All groups share one centre, and each spreads out both ways along 11 directions, with some noise.
Known rows, each followed by its group:
 -2   2  37  11  47  -4  31 -13  10 -37 -50  27  30 -30  10  24   2
Voki
-18  24  29 -22  -9  29 -10 -43  -3   5 -18 -13 -19  -3  -9   7  13
donak
 10 -46  38  -3  19  25 -18  -1 -41  61   4  -7  30  32   4   7 -56
Voki
 -6 -10  41 -38  20 -44  12 -35  -2 -21 -21 -11 -13 -22 -21  56  14
pavu
-46 -22   3  22   9  41 -53 -10  19 -15  17  17   8  -6 -48 -19  38
magar
 15  17  -4 -23 -14  -9  14  11 -34  31  28  -5 -31  15 -61   4   0
Voki
 16 -39  19  43  27 -29  29  12  16  19  -3  24  50  40  20   9 -14
Voki
 -9  -9  -5 -21 -19   5   8  22 -41  -5 -25  32  42 -20   9   8  -5
pavu
 25  -3 -20 -20 -42 -25  40   5 -22  46  26 -11 -21  -8 -46  10  15
magar
-27 -29  29  30 -12   0   8  43  45  19   0 -47 -28   9 -42 -12 -78
magar
-20   9  38  14  50  27  14 -23   0  37 -28  37 -10  41   1  30  13
donak
 15  40  43 -54   7  -8  -4  -9  32  20  -2  -1 -31 -22  13 -39 -38
Voki
 33 -19  14  22  20 -41  13  36  12  32  32  11   4  20  -9 -24 -25
donak
 26   5  -5  -7  -3 -54  27  35  24   7  30  53 -46 -27 -32  52  15
pavu
-30 -11 -45  -4   1  44   0 -19 -39  -8 -18  -5  25   8 -16   3  40
Rilo
 -8  24   4 -38 -32 -23 -11  12  45  -6  -2 -11  -9 -23  12   6 -17
Rilo
 10 -32 -13  22   8   2  70   3 -25   2  -5  27   4  60 -15   0 -18
Voki
 10  -8   3 -38  23  -7  -6 -34  68   5  31   0  -6  71  19 -51 -34
pavu
 28 -28  23   4  32 -44  22 -10  24  71  17  24  33  57  13  47   6
Rilo
  8 -51 -39  24  17   5   6  -2  -3 -41  28  14 -27  49  14   7 -20
donak
-17 -15  13  -5  30   8   3  -7  19 -11 -16 -22  64  13 -42 -14 -12
pavu
 22  14   9   1  20   9 -12 -39 -60   0  12  -5 -19  19   2   9  30
magar
  4   1  -9  -4  11 -43 -17  29  34 -28   8  42  60  -7   8  12  18
magar
 -8 -17 -10 -32 -23  -5  32  -1  56   5  16 -13  11  54 -39 -43 -44
pavu
 32 -46  -3 -19  55  -5  24 -34  -6  56  15 -33  -2  56  -2  16 -32
Rilo
  4  -9 -15  22 -15 -32  24  18 -20   2   8 -44   1  23 -53  38   2
magar
-15 -19  26 -27  27  -9  44  10 -56  52 -15  20 -42 -27 -53 -23   5
Rilo
 14   0  37  47  -4  19 -15  -9  21  39  27  -4   8  17 -18 -41  -5
magar
 85  25  66 -28   6 -14  21 -32  35  17  19  11  -1 -23  20 -13 -48
Voki
-16  14  18 -18 -22 -30 -30   8  41 -12  16  19  -4 -44 -37   7  34
Voki
  6  -8  56   1  13 -38  20   5 -15  32   4   8 -38 -57 -57 -10  16
Rilo
 -9   3   9  -8  16 -52 -17  34 -29  12  14   2  -8 -18 -45  21  25
Rilo
 35   8  30  12 -57 -34  13  13 -17  35  33 -14 -32   0 -19   1 -15
pavu
 66   4  22  -7 -29   5 -26 -26  16  13  41  18  27 -44  15  -5   2
donak
 -7  -1 -40  22 -17 -22   4  20 -35  14   5 -20 -35   9  48 -17  24
Voki
 30  -6  19  26   6 -23  -2   3 -16   4  13 -64  12 -40 -21 -35 -10
donak
-27 -33 -53  10 -26 -14  -9  40  12 -55  -1 -43  24 -15  -3  -9 -23
donak
  8  36  35   1  -1  34  23 -42  -3  24 -29 -15  12  30   5  16  -3
donak
 32   3  15 -12  52 -26  -7  -3  71  14  43  16   0  29 -26  -7 -14
pavu
  9  13  -4 -20 -17   0 -28 -29 -56  -3 -10 -57  34 -44 -15  41  38
donak
-24 -36  26  -3  31  44 -24 -30  33   3  -3 -30 -13  11 -11 -34 -44
magar
 -1  -9 -20 -18  27   4   1 -36 -14   8  11   4  30  62 -19   6  31
magar
-20  13  16  -8  19  19  13  -9  -3  41   3  40 -11  17 -39 -56  26
magar
 43   3  46 -35  12 -41 -38 -21  19  -3  29  18  54  -1   3  16  -3
pavu
-40 -24 -22   8 -19 -21  38  38  28  -9  -1   3 -51  17 -50  24 -11
pavu
 26   8   9  41  26 -23  43 -19  -7 -41 -29 -14  16 -21   9  31  21
Voki
-11  18  22 -13 -11 -22 -12  17  -1  27  -1  -8  -9 -17 -15  -3   2
Voki
-17 -12  21 -30  26 -32 -38  13 -15  36  10  -1 -42  36  31  30 -26
pavu
-12 -31  12  32  26   2 -42   1  22 -22  20 -49   2  -8 -20 -45 -20
donak
 -2   4  14 -13 -26   1 -10  10 -23  34  20  18 -51 -33 -21 -10  10
magar
  2 -21   6   3  17 -21 -23 -32   5  45  21 -44  26  29 -28  28  35
magar
 11 -31  17 -43  69 -28  27  -4   9 -10 -11  24  30 -27 -28 -19 -14
donak
-15 -14 -26  10  14  43  -5  27 -14  25   6  -9 -17 -24 -36 -18 -12
pavu
 38 -15 -46  14 -15 -31  50  39 -22  -4  -2 -20  44  18  18  15 -34
donak
  3 -22  25  -3  20  17 -71 -25  17  20  48  15 -13  32   1  -7  -3
donak
 48 -25  35  -2  33  -8 -14   1 -33  41   4  28  44 -15  32  45 -21
Voki
  5  17  47  12  79  -9 -10 -38   7   6 -22 -11  25  39   7  10  12
Rilo
  4  -3 -14   3   3 -27   0  39 -41  32  16 -28  -6  19 -27  -4 -16
Rilo
 22   4  -3   4   2   8 -13 -38 -18 -19  18 -65 -26 -37 -37  -4  16
Rilo
 12 -16  -1 -20  24  19 -82 -15  27  -7  39  -2  61  -4  -5 -14   0
pavu
-20 -17 -11  -5  11 -26 -29  58 -37  22  14  28  16  25  -4   7  -8
Rilo
 38  11  41  17  11 -14  17  10   0  15  20 -42 -35  15 -11 -57 -65
Rilo
-17 -16   0 -59 -12  -2 -33   1   2  84  33  24 -22  51  15  -2 -13
magar
 -5   3  17 -16  21 -39 -33  37 -17  48  -8  -8  37 -13  16  40  -5
Voki
 32   5  30 -19  41 -52  -6 -17 -12  32  19 -24 -23  -7 -21  31  12
Rilo

New rows. What belongs after each?
-33 -25 -18 -44  25  34 -71 -10  -9  -8  27  -8  -3  -2 -56  10   6
Voki
 16  -8  22  67 -16  -4 -16   7  -5 -39   9  13  41  -3  -3  -7  12
pavu
-12 -15 -12  35 -43 -15 -47  41 -35   8  30  13 -28   7  29  19   9
pavu
-42  13  -6   3  37   6 -23  -5   0 -21 -29   7  47  24  -7  18  38
Rilo
 14 -21 -55 -21  31   9   5   1 -29  -8  12  26 -15  26  34   5  -3
Voki
 29   7 -12 -20 -17   3  38 -11 -25   0 -15  20  10 -23  17  29   3
donak
-34 -15  21 -14  32 -23 -17 -14 -43  -7 -32 -20 -10 -15  11  53  24
pavu
-12 -28  20  14  19  13  -2 -36   8 -59 -14   8 -39 -25   1  16   6
pavu
 -9  19 -46 -59  -1 -27 -18  16   8 -28   1 -22  -4  -3  17  30  -8
Voki
-43 -32   6  -1  16 -19  -6  38  18  -5  -7  -1  12  -4 -43  -8 -18
Rilo
-34  -7  39 -37 -38   8 -43  22 -23  54   8   5 -10 -25 -33  -1 -17
Voki
 13 -10  44 -27  33 -26 -37   2  23  12  19   0  19   8 -24  24 -29
pavu
 -3  -4 -21  14  28   1  -6  14  21  20  23   3 -24  24  -3 -18   1
pavu
 57  -2  31 -14  18 -58   9 -12  22 -11  57   7 -29  11 -49 -10 -11
Rilo
 -2 -18  17  37 -38   4  -2 -12  19 -12  21 -56   8   0 -67 -19  -9
pavu
-27 -30   6 -31 -17   4  24 -30  20 -41 -13  -7 -28  -7 -27   6 -16
pavu
 14 -10 -20 -23 -15 -12 -38  11 -79  17  11 -18 -26 -24  32  56   2
magar
 35   4   3  -7  36 -11  11 -30 -32  34  12 -11  -1  35  -2  17  14
Rilo
-29 -12  -4 -70  40 -32  47   6  -9  32 -21 -17 -26   0 -62   6  -9
Rilo
-17 -28 -23 -44 -21  17 -54   7  18 -28  20  24   0 -20  27   6 -17
Rilo
 34 -13  46 -42  43  -9 -41 -42  45 -34  22  16  17 -46 -36  33  -5
pavu
 30  24  20   2  37 -31  -5  -3 -26  52   5 -23   3  40  21  23  -3
Rilo
 -3   3 -28  13   9  -9 -39  46 -36 -37   3  39  51  38  38  30  -3
magar
 22   0  16  -2  53 -23  21 -17  70   0  25   2 -34  18 -41  -1  -9
pavu
  7 -32 -34  20 -23 -45  -8  37  34 -13  56   0   2  68 -18   2 -20
donak
-15   9   2  17  -9  10   0  21  13 -38   1 -25  -2   8 -31 -55 -35
Rilo
 -6   4   4 -43  45 -70   1  31  41  20   6  15  30  69  -5  40 -15
Rilo
  5  12  34   1 -15 -33 -21  60  -3  -6  24  38 -22  -5  -8 -47 -44
Rilo
  1   7  33  -3  34   8  69 -43 -34  10 -21  21 -24 -22 -74 -32  47
Rilo
-36 -32  21  35  11   7 -45  13 -34  52  -2 -50  11  18  -2 -12  -4
Voki
 48  51  14  21  -4  -9 -32 -27  10 -17  24   3  25  35  39   9  19
Rilo
 27  -3  48   8 -12   5  48  17  24   5   5   8  -5   2 -60 -21 -68
pavu
-20  44  37 -37   3 -17 -31  49  11  33 -28 -36 -32 -12  58 -19 -76
Rilo
 29  13  19  68  11   5   4  41 -17  51  21  -8 -11  24 -10 -38 -28
pavu
 -8  21  56  30   3 -27  -4  -5  20   3 -30 -59  13 -29   1  -4   1
Voki
-43  25  18 -25  30   1   4  12 -13   6 -42 -32 -16 -15 -16 -19 -14
Rilo
 12  14  -4  -5 100  -8  38   0   0   7 -25   6   3  40  14 -15 -18
Voki
-10 -29 -31   0  63 -18 -12  31 -24  18  -9  35  31  22  42  27  11
Voki
-15  -6 -10  40  -8 -13   5  11 -38  16 -14 -46 -12   6  31  -5  11
Voki
 22 -19 -16 -16 -36  -9   6  24 -49  67  36   0 -19  45  -2  -3 -30
Voki
 -3  -7  -5  33 -27 -21  22  39  11  44   1   5  38  35  -2   7  -6
Rilo
 32  35  23  40 -36  29  34 -17  -2  -6   4  32   6  13  11 -61   1
Rilo
-14  -4 -23 -19  33  16   7  11 -21  23 -16  -2  20 -18 -19  -3  11
pavu
 22  11 -14  38  70  20   0  38  12  35  17  25   1  -2 -19 -22  -2
pavu
  9 -28 -32 -49 -33   0  57  15  17   6   6  -1 -22  11 -25 -11 -61
magar
  6  23  15   2  65 -54  26  42 -26  43 -31  27  58  25   8  24  13
pavu
 11 -27  38  -2 -51  15  -9 -16  12  20  38  34 -15  -8 -41 -25  -7
Voki
 -5 -21  -2 -35  17 -18 -29 -10  22  -7   6   8  21 -34   7  13  16
magar
 42 -27  23 -18   8 -38  -6   2  22  10  52  39 -12  20  -7  -5 -28
Rilo
 28   1  19 -20 -14 -18  20  -6   1  21  20  24 -23  -7 -10 -16  -5
Rilo
  7 -19  31  36  42 -51 -11  -2  41  14  48  16  -2  62 -62  11  23
donak
-27 -43   0 -31 -34  17 -39  31  51   7  41 -17 -12  31 -60  -9 -79
pavu
  6  -5  -2 -40 -12 -49  12 -25  53  33  41 -34 -44  61  -8 -18 -11
pavu
-10 -13  19 -59 -28 -23  -5   9 -38  37   0  -4 -45 -10   6  33 -32
pavu
-10  -5  -3  -3 -16 -32  13  51  26 -18   0  14   3 -32 -24   7 -20
magar
 -8  -5 -35 -39  19   4 -56  -5 -28 -30  -1 -30   7 -33  20  48   8
Voki
 13  24   3 -63  26 -27  -9  13   9  11   8 -46 -40  20  15 -10 -63
Rilo
 23 -12 -34  -2  -5  -7  21   9   3  -7  33 -33  -1  49 -37 -28 -35
Rilo
  4  -7  48  18   5 -32  28   9  18   0  -5  -2 -16  47 -10  -2 -44
pavu
 -5  -5 -16  16 -43 -19  62   4   3 -34 -16  -8  -6  25 -12   5  -8
Voki
 22 -42  29  49  -3  -3  24  14 -27  66  14 -40 -16 -11 -25 -22 -30
Rilo
 48  10 -33 -23  -2 -22 -32 -23   1  19  41  -3  28  50  47  61  17
Rilo
 41   2  41  -5 -16 -47  -2  22  39   2  35  28  26  13 -32  16 -34
pavu
-25 -24  18   7  31  30 -42  19  13  -5   0  -4  34  40  -2 -26 -55
pavu
 37 -49   2  13  -7  -6 -17 -24  47 -10  19 -68  42 -48  -1  18 -23
magar
  3 -45 -27   4  19  40 -10 -33  -1 -36  27  29 -16  15  -2 -23   7
Voki
 -1  19  39 -19  20 -10   2  20  12  70  -4  26  15  29  -1  -6 -15
donak
-45  17  -5 -71  69 -20  -7   9 -42 -15 -22   4 -23   5 -49   1  12
Rilo
 35 -30  -2   7  78  29 -46 -42  12   2  59 -20   4  30 -47 -23   2
Voki
